The rows come from 5 hidden closed curves, with some noise, and rows from the same curve form a group. Each curve winds through 6 dimensions. The rows are also pushed far along 4 directions, which tell nothing about the answers.
(in the rows, 128 means zero)
Known rows, each followed by its group:
[121 159 152 149 127  79 116  95 147 109 128 128 147 123 148] : tofe
[107 147 189 169 134  89 133 116 172 110 132 124 138 134 148] : tofe
[189 149 140 133  97 128 122 104 123 106  63 121 103 129 179] : veve
[134 110 209 172 139 130 173 140 156 106 108 101 132  98 132] : tofe
[114 116 170 157 126 163 163 156 141 107 118 104 135  64 120] : puve
[174 117  60 106 117 132  85 141  71 165 147 132 111 182 110] : veve
[ 79 155 126 124 117  70 110 112 157 129 153 150 133 153 139] : veve
[ 94 101 150  67 144 144 101 177 149 135 117 154  41 203 130] : tofe
[ 96 135  90 114 145 102 101 103 145 144 181 146 155 169 122] : Tel
[128 108 185 121 151 150 121 190 136 126  99 120  89 141 137] : Tel
[ 85 123 137 144 192 156 143 165 164 141 153 120 169 127  97] : puve
[120 116 121  78 129 118 111 125 120 127 117 148  72 172 124] : Tel
[110 163 121 170  90 113 127 111 131 130 144 124 179  70 137] : Tel
[118 123 163 149 150 141 144 110 166  96 135 122 143 114 147] : tofe
[162 111 113 180 127 172 179 145  92 144 136  98 192  56  95] : Tel
[115 131  69 129 136 115 132  71 118 131 185 139 181 126 110] : veve
[118 138  65 126 126 133  94 121 109 142 172 140 134 156 100] : puve
[192 138 121 129  92 167 115 133  99 104  70 125  92 123 174] : veve
[106 134 104 148 152 111 138 107 151 131 172 129 179 137 117] : Tel
[176 145 108 165  86 158 136 143  91 125  95 110 144  78 144] : tofe
[143  98 196 128 138 155 161 161 136 110  83 103 100  95 128] : puve
[110 136 174 175 120  97 151 108 161  93 138 117 136 111 138] : veve
[128  99 171 144 157 193 173 141 132  90 110 121 115  89 121] : lito
[ 83 140 103 123 133  59 116  95 158 136 182 134 155 156 109] : tofe
[163 151 116 195 134 165 161 109 129 131 123  99 222  55 137] : lito
[105 137 122 161 158 125 147 125 160 146 156 130 186 133 118] : puve
[164 111  94 114 124 155 122 168  97 154 112 129 100 166 119] : lito
[140 152  52 108  85 103  56  97 106 148 160 146 102 187 131] : puve
[169 136 119 137  95 133 125 134 100 119  98 119 114 118 150] : veve
[175 170  70 149  53 104  78  94  88 157 130 117 150 108 139] : veve
[156 157 105 160  99 122 138  92 112 130 116 117 170  81 132] : lito
[137 142 168 161 112 123 176  97 151  73  85 109 128  67 148] : Tel
[168  92 109  97 138 200 155 175  92 156  91 120 125 110 119] : lito
[123 173  99 135 104  77 130  84 146 131 122 124 174 102 144] : Tel
[184 140  93 152  69 155 139 105  77 110  98 117 129  72 141] : lito
[152  71 148  70 179 186 116 193 123 137 105 129  61 195 127] : tofe
[190 150  92  93  90 143  98 111  97 132  75 121 119 109 167] : tofe
[160 115 113 110 128 146 100 156 100 170 123 126 132 145 130] : Tel
[ 90  99 184 109 192 142 153 168 161 131 132 121 147 116 119] : puve
[138 137 170 119 115 142 111  99 143  72  94 135  80 122 174] : tofe
[173 135 118 145  96 142 114 107 128 123 111 117 110 141 148] : puve
[ 75 111 164 128 169 133 153 175 154 128 136 139 103 147  99] : puve
[ 73 142  72 149 148 108 114 107 141 145 213 137 180 144  84] : puve
[122  91 177 132 159 136 160 160 150 118 122 119  97 153 113] : lito
[142 106 116  77 143 121 116 169  98 161 112 124  94 160 100] : tofe
[151 122 168 159 101 150 190 128 135 109  88 102 152  51 143] : lito
[119 132 155 155 175 161 136 153 131 114 128 116 162  91 117] : lito
[ 90 113 172  96 175 144 156 153 161 101  97 146  86 147 131] : veve
[118 141 119 153 119 109 116 111 134 159 167 125 189 111 130] : Tel
[163 121 127 105 124 171 132 143 105 131  80 129  98 121 139] : lito
[161 111 113 141 167 190 156 148  96 118 114 122 137 118 108] : puve
[138 143 147 149 112 132 139 113 137 119 115  97 176  53 141] : puve
[164 156  84 120  79 122 115  93  88 112  95 138 106 112 143] : veve
[114 126 176 142 130 103 122 114 167 122 143 119 137 130 147] : veve
[110 101 158  83 167 120 103 164 148 149 125 151  63 220 125] : Tel
[102 121  90 137 141  86 152 107 132 177 192 120 213 120  89] : lito
[137 100 142  72 160 146 115 162 143 137 104 127  89 173 134] : tofe
[ 96 162  85 133 131  69 131  84 153 158 167 125 220 101 119] : Tel
[118 136 136 147 100 126 140  85 131  92 135 135 128  92 143] : lito
[ 81 130 145 115 177 104 113 153 168 145 145 147 104 205 108] : veve

New rows, each followed by its group:
[ 90 120 163 122 134 122 130 148 140 133 138 130 126 109 116] : Tel
[129  87 172 112 151 162 131 149 144 118 125 130  82 164 135] : tofe
[129 108 156  95 142 150 103 170 119 107 106 140  55 166 143] : lito
[145 113 218 159 127 153 152 134 158  92  98  96 122  81 160] : veve
[ 99 153 135 133 104  86 136  82 173 100 133 122 141 101 145] : tofe
[102 117 158  91 111  91 106 148 139 132 121 139  52 175 121] : puve
[155 143  55 114 110 119  85  90 108 151 156 134 156 153 141] : tofe
[130  68 131 104 190 191 176 173 123 158 137 116 155 121  93] : lito
[158 109 204 144  96 131 174 118 146  85  73 104  94  85 161] : lito
[ 92 160 105 151  99  80 142  94 148 145 155 137 176 107 122] : lito
[135 124  94 168 160 185 159 136 104 118 148 114 179  82  91] : puve
[145 159 159 151  93  69 129  83 149 104  99 121 123 121 162] : veve
[161 121 112 161 148 163 151 149 114 145 125 105 169 110 110] : lito
[177 159  41  96  86  96  74  69  99 154 134 130 152 146 153] : tofe
[126 130  61  92 135 113 101 133 125 189 159 133 165 168 115] : tofe
[155 145 175 126  88  84  97  96 126  99  90 136  67 149 167] : tofe
[106 137 156 148 138  91 132  92 171 113 147 134 126 158 135] : lito
[163 111 118 127 100 189 148 137 104 119 100 115 119  83 137] : tofe
[144 123  71 106 111 160 108 145 105 156 135 133 127 137 129] : tofe
[ 88 103 163 135 206 183 158 192 164 135 133 124 147 128 101] : puve
[136 129 119 108 107 100 107 106 103 122 135 133 105 131 128] : lito
[167 138  70 117 129 148 101 112  88 138 128 142 136 153 141] : puve
[ 68 107 145  88 158  91 107 135 147 129 176 139  99 165  93] : puve
[106 129  87 126 152 155 128 131 132 141 163 131 176 115 114] : tofe
[116 141  79 113 127 112 127 114 109 138 141 145 137 134 104] : veve
[132 155 109 122  80  70 106  80 141 112 132 126 117 140 149] : tofe
[142 143 145 140  96 132 152 108 120  93  88 120 117  71 142] : veve
[125 100  96 121 180 181 157 156 114 170 154 115 201  92  89] : tofe
[ 84 128 126 170 173 132 146 148 154 156 177 116 187 121  80] : veve
[113  82 168  87 196 197 134 181 132 105 114 135  79 148 118] : tofe
[118 132 173 164 153 122 156  89 163  89 130 125 149 113 142] : puve
[120 127 108 130 100 139 139 113 133 135 141 126 144 103 127] : tofe
[106 109 175 112 142 111 120 160 152 114 125 134  66 181 125] : tofe
[134 144  73 127  96  84  82 114  92 156 169 138 135 158 114] : Tel
[102  99 129 111 176 127 116 153 143 164 178 125 157 167 103] : veve
[106 127 146 122 136 106 158 117 137  98 117 137 113 122 126] : veve
[ 94 142 133 167 131 115 156 115 156 134 161 136 178 113 129] : puve
[219 116  69 128  86 162 125 133  61 149  99 113 119 129 132] : lito
[120 126 171 154 142 135 187 118 158  89 102 107 144  75 128] : Tel
[104 110 174 142 147 162 170 139 156  83 118 127 109 102 127] : Tel
[136  91  78 104 166 172 153 154  91 155 150 121 156 119  78] : Tel
[177 131 119 188  97 165 158 102 118 109 119 100 148  85 130] : puve
[ 89 149 198 126 125  91 130 101 169  81 108 138 116  98 166] : puve
[165 133 146 170  95 163 141 114 120  83  97 108  92  95 137] : puve
[125  85 155 107 168 156 161 143 139 135 129 121 131 132 113] : lito
[103 105 156 154 165 169 161 195 129 141 130 123 131 119  96] : Tel
[159 111  75 115 146 154 136 117  99 152 153 108 196  94 112] : Tel
[127 159  56 142 133 107 100 114 120 177 167 135 178 159 104] : veve
[112 122  50 105 129  85  94 135 108 187 195 139 148 194  90] : tofe
[207 132  61  88 107 170 105 145  66 151  79 109 143 102 144] : Tel
[154 125 152 112 107 120  77 117 130 111 112 134  54 183 152] : veve
[119 135 104 148 150 117 113 105 121 132 178 123 188 117 114] : lito
[130 155 110  83 111  83  99 124 134 131  91 147  79 176 147] : Tel
[149 111  91  89 133 103  88 160  94 187 145 137 108 206 104] : tofe
[157 169  93 138 102 121  96  80 107 100 113 131 129 112 150] : puve
[118  99 177 142 182 167 191 167 130 116 113 110 163  69 106] : puve
[161 136 124  87 112 171  93 150  92 119  75 137  89 113 162] : lito
[ 83 108 119 133 151 116 149 155 139 164 176 139 151 151  92] : puve
[127 159 125  95 100  76  99  87 145 125 109 133 122 133 161] : Tel
[178  72  77  70 159 194 116 167  72 172 132 121 116 166  99] : tofe
[142 156 147 122  66 107 109  95 126  72  84 136  64 116 172] : Tel
[ 85 153 153 125 115  84 125 100 173  91 119 150  85 155 149] : Tel
[171 159 116 154  79 116 101 103 104 134 110 130 135 121 163] : tofe
[ 90 163 186 178 104  89 148  93 195  89 119 134 130 116 166] : lito
[108 123  95 144 126 136 149 104 118 129 175 131 179  88 109] : lito
[ 95 160 110  99 127  84  75 124 151 146 139 157 103 195 141] : puve
[114  98 133 132 153 156 148 160 137 153 154 105 172  97 103] : puve
[ 88 152 150 175 140 101 157 107 171 121 146 136 168 122 128] : puve
[151 154  87 138 110  81 117  90 109 145 141 116 179 108 121] : tofe
